The rows are grouped in 4 different ways at once. Each group adds its own fixed numbers to the row, and there is some noise. The rows also spread widely along 15 directions, which tell nothing about the answers.
Known rows, each followed by its group in each grouping:
[ 16  -2  -1   9  -6  -1 -10   7  -8  -3  20  -2  -7   5 -19  14  24  23
   2 -22  -4  13 -10 -22  -5   0   1  -1  17   9  15 -15   3  -1  12 -27
 -11  -5  21  -1  24  -5  -9]	(2) H Q_181 E
[  1 -13  -8 -12  -3   1   0  10  -4 -19 -36  22  24  15 -16 -14  18  27
  24   7 -25   6  17   8   2   2 -25  -3 -16  20  -1 -27  11  30   3  -2
 -12   1  29 -24  33 -11 -30]	(1) V Q_741 B
[ 18   7  -4   6  -8  -4 -30   4  -7  -5  27  -7   5   4 -27 -12   2  19
   6   6   8   4  -4 -17  30 -12   5   1 -11  -3  23   9   8   6   4 -27
   3 -28 -11   1   2  14 -10]	(0) X Q_598 K
[ 11 -16   5 -19  -4 -12  -4  19 -30   1  17 -11  18   9   1 -14 -25  15
  20 -13 -17 -10 -12   3  26   8  17   5  -1   5  20  -6  22  18  10 -33
   8   4  -6  12  10   5  -2]	(1) N Q_975 W
[-16   9  -4  11 -14  11  31  21  12  24  19  -8  33  -9  -3  17  24   5
   4 -17 -12  -2 -19  28 -23   7   3  -5   8   8 -17   1  26  -9 -10  24
   4 -32   3  12 -12  -1  -5]	(2) N Q_430 Q
[  0   1 -11  -1 -28 -10  22  26  21  10  -3 -14  -4  -6  -7  12  18  12
   8   5   4  13  -4   6 -17  21   2 -15  15 -18  -2   6  -6  -3   3  17
  -3 -26  12 -15  -2   9  -4]	(0) X Q_741 W
[ 31   7   7   4   8  -6 -51  -1  -9 -14  18   7  -6  10  -4 -34  -7  18
  21  -1   4   4 -19 -17  16   1  13  -2  -8   6  20 -10   7  20  -1 -54
   1 -13   0  28  -4   8  -6]	(1) H Q_430 M
[ 32 -25  -1   7  -5 -15 -26   4   0 -13 -10  16  -5  -6 -24   9  14   6
  22 -13  -8  14  -8 -15   0  -7  -8   3 -13   3 -14 -31 -24   7  14 -19
  17 -15  43  12  26  -6  15]	(1) L Q_598 B
[  6   8  -4   4 -22 -15 -11   7  23  11  -1  -5  -3   5 -12   8   1  -8
   6  14   9   5 -12  12   0  -6 -14  -3  -7 -17 -12  19  -9   1 -12  -1
  -1 -15 -16  -8  -8  -4 -10]	(1) V Q_975 K
[ 14  14 -15  16 -17  -5 -15  11  16   8   6  -1 -16  11  10 -34  -8  12
  26   3  -6  -4 -26  13  -9  24  19  -4  29   2  26  19   9  -2   2 -16
 -20 -12  -4  13   3   3 -16]	(1) L Q_181 Q
[  5  17  18   6  -4  14   6   4   1 -13  52  -6   4  33 -13  10   2  -3
   2  10  -2 -16  -8  -4  13  15  -9   3  16  24  19  12  14 -15 -16 -17
   8 -13   3   2 -29  19  11]	(1) R Q_741 E
[ 17   5  24  15  -1   2  -3   2 -12 -18  19  12  17  15 -16 -14   7  21
   5  -5 -25   5 -13 -28 -14  16   2  -3  13   9   8 -23 -22 -17  11  -3
   7   2  29   7  23   4 -18]	(1) R Q_181 M
[-13  16  12  34   5   6  -3 -18  13  28  25  -6   3 -16 -17  15  17   9
 -16 -15  -8 -10 -23   6 -52  -7   9   2  12  -3 -28 -19  22 -16  -3 -11
 -16  -5  -8   8  20 -16 -16]	(2) X Q_598 B
[ -4 -12  -6  -8   6  -2 -23  -7   1   4 -15   2  10 -14  -5 -28   9   5
  11  -4 -13  13  -4  11  14 -23   2   3 -16  -5 -13  -5   8  37 -21   8
   9   4  -5  14 -10  -1  -2]	(1) L Q_181 K
[ 12 -26  11  15  12   0 -15 -18  -2 -21  15   1 -19   8 -30  -1  13   9
   9 -12 -26  20   7 -13 -14  -3  12   6   6  27   2 -30   0   0   5 -33
   5  12  44   8  28  -8  19]	(2) L Q_741 K
[ -3  21  10  -2   2  18 -13   5  10   6  23   1   2   9 -14  10   6   3
  -3   6   9 -22  -6  26  20  -2  -9   7  -6  16  -5   9  34  15 -15 -17
   2 -30  -5  -3 -44   1   5]	(2) R Q_181 B
[-15  -4 -24  -3   0   9  -6   6  -2  24  -7  -9  10 -35  -7   1  35  23
  -1 -18  13  -9  -6   2  -8  -7  14  -7  -6 -33  -9 -19  43  34   0  -5
 -14 -21  -6  19  -5  -1 -17]	(1) L Q_598 Q
[ 20 -10  14  10  -3 -14 -15  -6   8   2   6 -11 -29   4  -2  -9 -12   3
   8   0 -16  17 -21 -11 -33  16  19  -5  19  -8   0 -14 -20  -7   7 -27
 -16  24  15   9  25  -3  -4]	(1) N Q_181 K
[ -4  -6   6 -18   3  14   0   8   4   1  12 -18   6 -12 -33  23  27   5
 -16   5  13  -1  19  -1  20 -10   4  -1 -18 -17 -11  -4  11  27  -7   3
  28 -27   3 -10 -43  14  19]	(2) L Q_430 W
[  2  -6  37 -10   6  -1 -17   3   8   4  10 -18   4  -3 -36  10  -5  19
 -13   8 -16  15  13   8 -22  12  13 -20 -24   0 -20 -34  25  12  -1 -27
   0 -10   2 -24 -13  13  -8]	(0) L Q_741 K
[  2  11  26   0   6  24   7   9   5 -17  26   2 -16  20   9  -1 -13 -12
   6  -4 -13 -42 -12  20  -7  31  12  10  25  18  -7 -10  18  -4   4 -16
  13  -2  30  12 -33   5  35]	(1) R Q_598 M
[-12   9 -13 -10  -6  -2 -19   1  18  31 -23 -14 -18 -23  -2   8  27  13
  -8   1  22   8 -12   5 -19  -5  -1 -14  -2 -38 -18 -10  26  38 -12  -8
 -32  -8 -22  -6 -14  -5 -27]	(1) X Q_181 K
[ 16 -29  -1 -22  -4 -12  -3   2 -10 -26  -8   8   3  29   2  10   6  -1
  29  29  -8  11   9  -6  14  16 -27  -5 -18  10 -12 -18  -6  22 -20 -19
  16  13  28   8  -3  13   1]	(0) N Q_975 W
[ -1  10   8 -10  -9  -2   5  17  32  -1 -21   3 -20   3  21 -22 -27 -19
  17   8 -13 -18 -14  56  -3   5  -7  12  12   8 -17  25   0  18  -6  11
  -2   4   6 -24 -28  -6  26]	(1) N Q_741 Q
[ 10   3   7   4 -11   1  -3  20  -4   7  29 -19   5  12 -18 -13 -19  21
   6   2 -11 -12  -3   5   0  19  32  -6  11   3  25   1  28  -4  20 -32
  -5 -16  -6  -1   7  14 -12]	(2) L Q_598 K
[ 12 -23  -5   2  -6 -25 -37  -7   0   2  -5 -13  -3 -11 -24  -7   8  23
  15 -12 -13  50   3  -1   1 -11   5 -11 -20   6   1 -14   4  23  -8 -23
  -3   1  -2  -6  17  -6 -10]	(0) L Q_975 E
[  5 -41 -13  -8  -3  -7   3   1   4  -9   3 -28 -14   9 -16 -11  12  16
  17  10 -14  43  24  -3  -4  19  26 -15   0  -2  16 -12   8  26  -6  -8
   0  12  18   5  -2  21   2]	(2) L Q_741 Q
[ -9  36  17  18   3   9  -6  -8   7  -4  14  14   3  11  -1  -8  17  18
  -3  -7 -13  -6 -23   0 -22  -1 -25   6  27  22   2  -2  13  -2 -12  -2
 -17  -2   0 -19   3  -3 -26]	(2) X Q_741 W
[ 16 -14  -8 -19 -31 -21  22  35  -4   7  -5   1  28   5   7 -11 -15  -6
  23  26   1 -12 -16   2  17   7   1  -5  -9 -33 -13  13 -24  -3  -4  21
  33 -22   0  24  -8  28   0]	(1) X Q_741 K
[  8  -9 -19   2  -2   3 -25  -6  13  -7  -5  -8 -25  -5 -27  24  45   5
   4  -6  16  20  11 -16   8  -7 -18  -2  -3  -5   7 -12   9  28  -6 -19
 -11 -13  21 -13  -2  -6   4]	(1) L Q_598 W
[  2 -12  22 -18   1  -8   1   5   2   5 -26  -3  -2   5   4   2  -1   7
   4   4 -20  16 -11   0 -31  13  -7 -10   7 -10 -24 -31 -11  19  -1   6
  -3  26  11 -12   8   2 -14]	(1) X Q_181 K
[ -2  31   9   9  -7  11 -11  -3  27  -2  28 -18 -12  -5 -18 -12  -4  -8
 -16  17   7  -1  -6  12  17 -16   0   7   5 -13   5  43 -12   2 -19  17
   6 -11 -26 -24 -41  11  10]	(0) N Q_181 K
[-22  23  15   7   4  13   8 -10  18  15  31 -19   7  -3  -8  -5  -1   2
 -23  24   4 -26   4  18 -24   4  20  -3   4 -27 -23  12  21   1 -17   1
   1   6 -25   3 -24   8 -14]	(2) H Q_975 W
[  2 -19  25 -10   4   2  21  -6 -10 -11  30 -17 -12  35   4  16 -12 -22
   0  10 -16 -10  -1  -2   0  13  -9  18  25  16   1   1   1   1  -9 -13
   9  40   4  -6 -13   6  27]	(1) R Q_741 Q
[ 10   2  -3 -13 -24 -20  -3  18   2  16 -15   0   0 -12  -5  34  15  -1
  -4  -4  19  -5 -23 -14   4 -16 -34   4   2 -35 -18   4 -23  10   2   5
   3  -5 -11 -22  -1  -4  -8]	(1) L Q_975 E
[-17  20  -1   5  -4   4  -8   4  13  14  -1   0   0 -14  -6  -2   2  11
   2 -19  -5 -16 -15  33  -9  -8   1   9   7   5 -11   4  27  14   1  -4
 -12 -14 -11 -16  -3 -23  -6]	(0) V Q_975 B
[-12   1  -3   4  -5 -11  -1  -5  -1  10   1  -2  13 -26  -1  -1  24   9
  -2 -20  -7  24 -25 -12  -5 -29 -18   5   6 -15 -16   1 -20  17 -16  34
   9   5 -12  -3   0   0  -8]	(0) X Q_741 B
[  9  -2  27  -2  10 -15 -35 -17  -6 -20  13  -3 -15  11   3   8   8   3
   3 -18 -12  42 -21 -19  -1 -12 -28   4   8  20  -5 -15 -14  27 -23 -18
   5  30   0 -12 -11  -1   2]	(0) H Q_975 W
[ -2  19  24  21   2  -2 -16  -5  13  13  20  -6  -9   2  10 -30 -21   7
   4 -13 -23   1 -31  26 -28   9  22   6  23  16  -4   9  11  -5  -6 -15
  -9   7 -11   4  -6  -7   3]	(2) R Q_430 E

New rows, each followed by its group in each grouping:
[  8 -11   7  -6  -9  -7  14  11  -4   0 -17  14  18  -3 -14  24  22   3
  -4  12   1 -12  -1 -13  -6 -10 -23   9  -7 -21 -32 -12 -27   0   8  11
  20  -7  21 -13  19  -6   0]	(2) X Q_430 W
[  3  -8  -2 -16   1   1  -4   0 -10 -13  20 -17  -5   3 -17  13  16   3
 -13   3  13   4  10 -18  35 -29 -19  14   0 -11  10  14  -2  31 -12  -5
  11  13 -11 -20 -20  11  11]	(2) H Q_741 E
[ -6   5 -31  13  -8   6   3   0   7   4  17 -12   1  -5  -4 -45   4  17
  12  15   0  -5  -1  -5   2   4  29  -2  18 -25  31  25   4   6  -4   7
  -8   1 -18  17   7  15 -19]	(1) L Q_741 B
[-20   8   0  -4   1  14   2  -1   7   8   6 -24 -11 -24 -12   5  33  18
 -23 -14   6  13  -4 -14 -10  -3   7  -3  21 -30   3  -1   3  26  -1  20
 -10   6 -14 -23 -21   7 -12]	(0) L Q_181 Q
[ -2  -1  -5  -9 -12 -13  -1  16   7  13 -28  19  27 -21   0  12  27   4
   4 -11   5   2 -15  17   3 -29 -36   1 -20 -12 -44  -8   6  29 -13  21
   8 -24   7  -4  -9  -6 -11]	(2) H Q_741 Q
[ 24 -17  10  -9   1  -9 -33  -1   3  -2  -7   3  -9   9 -29  13   4   8
   5  24   4   0  10  -4   5   0  -5  -6 -30  -6 -20 -26   8  19  -3 -44
   4 -13  15   1  -1   3  -5]	(2) L Q_181 K
[ 15   2  -1 -10   8   2 -34  -7   8  -8  -8  11 -28   6   6  -4   3  -3
  11  12  15 -14  -8  12  14  -8 -13  13  -4   1 -13  -3   8  36 -12 -32
  -3   4   6   7 -23  -5  10]	(2) H Q_181 B
[  4  -9   9 -35 -18 -11  23  37  -8  13   4  -6  29   3  17  15 -16  -7
   9   4   6 -22 -19  14  11  11  -3  -4  -8 -29 -26   0  -4  17  -3  16
  35  -9  -9  16 -33  21   4]	(1) H Q_975 B
[  3   3   3  11  -5  -7  -6  -6   7  -1  -1   6  18 -14 -39  -3  16  14
 -16  19  -2  -4  12  -8   3 -33 -16   6 -19 -20 -16   9 -18  -1  -3  11
   6  -6  -5 -30  18  -2 -17]	(2) L Q_741 E
[  3 -24 -16 -20 -14   0  19  23  -8 -11  11 -20   7   5 -12  12  21  18
  10   7   5  14  14 -16  15  23  11 -13  -1 -19  13  -8   1  18   1   7
  21 -13  16   8 -19  28   1]	(0) L Q_975 Q
[  2   3  36  -2  24  22 -15 -15   6 -14  31 -13 -14  15 -13 -22 -21  -4
  -4  14 -15 -19   1   6  -7  10  34   8   2   9  -2 -11  13   6  -5 -27
  19   8   4  14 -28  15  26]	(1) X Q_430 K
[  3 -38  -1  11   9  -4   0 -23  -5 -23  -6   6  14  12 -25 -20  11   8
  20  14 -36  17  24  -7 -15   2   9  -1 -13  11 -11 -29 -11   4  -8  -6
  16  29  40  17  41  -5  -3]	(1) L Q_975 W
[  7 -14   4 -30  -7 -21  -8  23   3  11 -25 -10  -4 -16  20 -29 -31   0
  12  -1  -3   0 -14  27  13  -9  13   5  -5 -26 -12  10  -7  46   3   4
  13  15 -14  -6 -17   6  13]	(1) H Q_741 B
[-11 -20   0  -8 -10 -10   7  10  -6  32  26 -36  12 -19 -20  18  -2   7
 -10 -11   1   7  -2   8  -4  -5  33  -7  -8 -29  -9  -3  27  10  -3 -10
  12  -9 -25  16 -13   7   3]	(2) L Q_975 K
[-13   6   6 -10   0   7  18  11   1   3  -3   5  27   6   2  -7 -11   6
   4  21  -9 -38   9  33  -6   7  -1   3 -11  -6 -26  -2  22  11  -4   4
   9   3  -4  -6  -3  -1 -12]	(0) H Q_975 B
[  8 -17  -6  -3  -8 -12   9   1  -7   1   6  -9 -14   9  13  23  17  -9
   8   0   0  11 -20 -20 -16   5 -20   3  21 -12 -11 -10 -16  10  -8  -4
  -3  26   9   9   7   0   0]	(2) N Q_598 M
[-12 -20  -6   9   6   2   5 -22   9   2  -8  -5  20  -9 -32 -16  18   6
  -6  31 -14  -2  30   2 -16 -15   6  -3 -24 -20 -24 -10   5   8 -16   7
   4  15   5  -1  24  -3 -14]	(1) L Q_741 W
[ -1 -43 -13  -5 -10 -23  11  -5  16  10 -28 -18 -24 -16  -1   0   6 -11
  11   6 -11  28   8  13 -24  -1  13  -1   3 -24 -29  -5 -19  20  -6  10
   6  27  19  -1  15  -9  22]	(2) L Q_741 W
[ -1  -5  -9  -8   4   9   0   8  -4  -1  -1   3 -12 -35  -8  27  48  16
 -10 -37  18  -2 -15 -33 -11 -10   1  -3  16 -35 -14 -34  -8  21  12   6
   5 -13  35  13  -2   0  11]	(1) H Q_741 B
[ -4 -21  -6  -3  -9  -5  30  15 -10   7  16 -13  20 -17 -19  24  16  12
  -5 -13  -7  -4   4  -7 -10   2  19  -3  -2 -25 -18 -18  -5  -8  13   9
  21  -5  21  14  14   0   4]	(2) N Q_975 M
[  7  11  -1   1 -24 -11  17  19  12   5  13  -1  16  16   7  -7  -5  -1
  10  24  -1  -9 -13  13  -4   7 -13  -4   9  -9  -8  24  -8  -8 -14  14
   5  -4 -11  -2  -7  18 -13]	(2) H Q_741 E
[ 12 -10 -10 -11 -19  -7   9  34   3 -12   9 -15  15   4  -9 -29  -2  28
  23   6 -11  21  12   7  16  24  30 -20   0  -2  27   7   3  13   8   5
  13 -25  19   1  -4  26  -3]	(0) H Q_741 W
[  5 -10  28 -20   4  -1  -5   7 -18 -13  14  -9   9  34 -12 -14 -35   9
   5  26 -21 -15  16  16  26   7   2   8 -11  24  13   1  30  21   2 -39
  -3  17  -9 -30  -4   8   1]	(0) R Q_741 K
[-13  -9   5  19  11  15   3 -20  -3  -3  32 -15   0   1  -8 -30  -1   3
   3 -13 -29   5  -3  11  -3  -4  36  11  18  20   7   5  16   3 -11   0
   8  18   8  27   2  -5  16]	(2) R Q_181 K
[  5   2  24   1  -1  -7  11   4  -1   9   9   5  15  14  17 -15 -25 -10
  11  13 -21 -19 -31  17 -21   4   1  13  14   0 -28   3 -17 -10  -8   8
  21  15 -10  14  -1   4   4]	(2) X Q_430 B
[  6   7 -24   2 -15   7  -1  18   9  11  16  -8  -4  -4 -16   9  14   6
   5   0  19 -18  -1  13  14  -1  16  -2   1 -10   7  13  27   6   4 -17
  -1 -38   5  15 -12   2   5]	(2) H Q_181 K
[ -9   9 -26   1  -6   6  -9  -3  19   4 -14   4   0  -8  11 -40   6  -4
  19  27   7 -16  -5  30  20  -7  -1   7  -5 -15 -12  32  10  30 -30  20
   6 -11 -16  15 -34   9  -2]	(0) L Q_181 Q
[ -6  -1 -12  -2 -11   2   2  14  26   1 -25   5  21 -18 -12 -22  22  26
  11  12  -4   9  16  21 -26  18  19 -30 -21 -27 -24 -20   8  18  -2  19
   3 -24  28  11   2   5 -29]	(1) H Q_975 W
[ -9  -1  21   8  20   8 -16 -19 -13   8  27 -11 -14 -17 -11   7  16  19
 -17 -35 -11  -2 -19 -15 -25 -11  17   8  20   1  -5 -30  26  11  -1 -31
 -12  18   3   4   4  -6   2]	(2) L Q_741 E
[  5  14   9  -1  -6  -4 -11   3  -9  16  14   6   7  12   9 -10 -11   5
   4  10   0 -26 -34  -3  -3   4  -4   6  12  -8  -6   4  12   3 -12 -21
  -4   2 -25  16  -8  10 -25]	(2) L Q_181 K
[-19 -11  17  -6  17  19  26   5 -24  -7  15   3  30 -18 -13   8  28  26
 -14 -36 -25 -18   1  -9 -20  -4  17   2   8  -1 -20 -46  22  10  12  10
  18   1  39  12  14   0   3]	(2) H Q_741 W
[ 24 -22  19   7 -10 -24 -10   4   2  -4   7 -12  -7  17 -10 -13 -24   5
  17  -1 -32  30 -10   1 -18  11  15  -1   7  10   0 -11 -28  -2  13 -16
   5  20  11  -6  30   1   1]	(2) V Q_598 B
[-11  16   0  22  -7  15   7  -5  19  14  44 -25  -7  -7 -18  27  26 -11
 -18 -13   9  -5  -9   4 -17 -10   0   3  19  -6  -3  13  14 -13 -14   5
  -2 -10 -11  -2 -16  -2  13]	(1) H Q_598 E
[-10   9   1  -3 -17  -9  15  17  -2  22  36 -25  26  -4  -7  21  12   2
 -11 -13   8  13 -19   3  13 -16  -8  -1   5 -16  -1  25   9   8 -19  22
  16 -12 -40   0 -30  15 -10]	(2) H Q_975 Q
[ -9  12  16  20   9  -1 -19 -18  16  10   8  -2   1  -5   4 -30  -7   1
  -1  -1 -20   6 -16  25 -30 -11   8   0   2   6 -22  -3  15  13 -19  -2
  -9  17 -14   9   0  -6 -11]	(2) H Q_598 K
[  2  -1   7  -7  -6   5  -2   2   0   7  46 -22  10   7 -14  21  17  -4
  -5  10  18   8 -11 -19  13   5   2 -15  -8 -16  -2  -1  14   4 -30  -7
  18 -22 -13  32 -49  32   3]	(1) R Q_741 K
[  7  15  13   8 -10  -7   3  -2   1  -5  -8  23  18   3   8  -7  10   2
  -2  18  -3  -9 -27 -23 -19  -8 -31   2  11 -26 -30  -1 -44  -7  -9  27
   6  17   3  -1  16   5 -28]	(0) H Q_181 K
[ -1 -17  10  -8  -9 -13  11   2   7   5  -2 -12 -19   5  12   5 -14 -15
   4   4 -10   1 -15  10 -18   8   5   6  21 -15 -20   2 -17   7  -6   6
  13  31   1   3  -9   3  16]	(2) L Q_975 K
[ -5   8  15  -5  12  10 -14 -15   3 -17   6   5  -5  13  -2 -26 -16 -10
   1  20 -10 -23   0   8  14 -12  -8  18   2  -2  -4  13  -5  19 -15   1
  16  26 -10  -6 -20   5   7]	(1) L Q_975 K
[-12  25  25   6   0   5  -1  -2  -6  31  23  -7  25 -11 -12   7  -1  16
 -22   3  -4 -29 -23   0 -22  -3   3   1   4 -19 -19  -7  21  -4  -3  -6
  -8  -3 -37  -7  -5   2 -33]	(0) L Q_181 B
